There are 3 ways to turn a row about zero (a turn may also mirror it). The second row of each pair is the first, turned, with some noise.
In the rows, zero is written as 128.
Known pairs, each followed by its turn:
[126 163 148 114 143]
[ 98 117 109 107 112] -> Q_254

[134 132 130 138  81]
[135  92 149 129 115] -> Q_127

[121 108 136 150  72]
[176 144 104 129 166] -> Q_254

[105 145 139 124 111]
[161 120 142 130 132] -> Q_127

[135 160 170  91  99]
[ 79 127 110 169 155] -> Q_964

[146  85 136  52  98]
[154 158  94 174 194] -> Q_964

[126 153 115  99 134]
[128 139 143  96 144] -> Q_127

[133 169 126 150 105]
[ 90  97 120 111 125] -> Q_964

[166 138 129 147  78]
[156  93 110 109 172] -> Q_254

[152  85 144 173  64]
[177 129 105 153 197] -> Q_254

[171  77 119 128  83]
[ 77  73 135 145 137] -> Q_127

[ 97 188 130 164  92]
[ 61  96 146  90 131] -> Q_964

[180 164 119  77 120]
[104 109 129  50 144] -> Q_127

[120 102 210 110 163]
[132 153 174 207 119] -> Q_964

[106 167  82 145 112]
[100 127 118  67 124] -> Q_964

[122 179 177 108 156]
[ 68 116  87 101 103] -> Q_254

[114 176 127 213 139]
[168 150 123 136  39] -> Q_127

[165 147  29 140 126]
[185  69 198 119 106] -> Q_254

New pairs. What belongs after each?
[144 108 138 127 180]
[161 144 132 154  93] -> Q_964

[127 137 175 103 114]
[157 100 109 116 159] -> Q_127

[138 106 126 122  64]
[169 140 123 104 173] -> Q_254

[108 154 165 144 119]
[124 124  73 125 121] -> Q_254

[124 104 149 164 145]
[121 129 115 176 134] -> Q_254

[128  97 109  87 118]
[133 159 164 109 138] -> Q_254

[125 130 149  92 190]
[131 175  90 109 165] -> Q_127

[111 154 165 123 153]
[ 93 133  93 126 108] -> Q_254

[150 164 116 173 114]
[151  74 106 134 127] -> Q_254

[116  94 168 165 169]
[141 151  72 171 123] -> Q_127

[192 189 155 148 148]
[ 91  82  94 162  71] -> Q_964

[142 170 143 122  95]
[152  97 136  91 118] -> Q_127

[105  98 102  92 142]
[110 155 152 141 168] -> Q_127

[150 135 122  76 123]
[106 130 153  82 139] -> Q_254

[115 131 162 202 155]
[122 109  79 193 119] -> Q_254

[113 116 116 171 124]
[130 135 140 163  94] -> Q_127

[122 136 111 133 146]
[130 119 135 133 107] -> Q_254

[116 126 106 132 101]
[127 123 129  98 157] -> Q_964

[129 106  82 173 122]
[ 96 139 154 163  86] -> Q_127

[ 81 138 158  78 190]
[169 183 104 116 187] -> Q_127

[113 130 121 155  99]
[165 129 109 134 128] -> Q_254

[126  77 144 170 161]
[121 140 130 202 142] -> Q_254

[149 128 165 141 109]
[139  89 103 129 120] -> Q_127

[ 79 111 111 104 153]
[124 175 143 132  89] -> Q_254

[154  77 128  90 206]
[ 61 147 195 159 130] -> Q_254

[126  96  78 129 208]
[ 77 214 119 143 130] -> Q_127

[158 104 167 147 135]
[118 106  79 142 123] -> Q_127

[145 124  91 126 154]
[ 93 155 134 117 119] -> Q_127

[153  85 147 129 214]
[ 90 178  57 143 145] -> Q_127

[148 193 160 102 137]
[ 81  92  96  82 115] -> Q_254

[170 108 129 112 136]
[ 87 116 106 115 139] -> Q_127

[119 166 103 105  86]
[ 88 129  95 103 157] -> Q_964

[ 96 147  94 204 135]
[179 102 109 174  81] -> Q_254

[163 133 161 125 154]
[127 125  79 105 130] -> Q_127

[142 128 130 140 115]
[139 117 124 132 146] -> Q_254

[127 117 137 103 138]
[137 153 123 148 134] -> Q_964

[128 126  83 157  94]
[188 112 139 131 129] -> Q_254

[197 141 125 103 140]
[ 93  81 162 108 161] -> Q_254

[124 122  99 173 139]
[113 149 140 149  85] -> Q_127

[154 134 153 134 162]
[ 87 106 125 143 131] -> Q_254

[120 173 143 109 187]
[ 70 114 123 116  75] -> Q_254

[156 130  89 154 135]
[ 92 140 136 122  88] -> Q_127

[128 128  82  86 139]
[141 170  89 111 133] -> Q_964

[136 118 146 116 112]
[123 138 119 118 153] -> Q_254

[136 147 157 136 128]
[111 117  99 127 136] -> Q_254

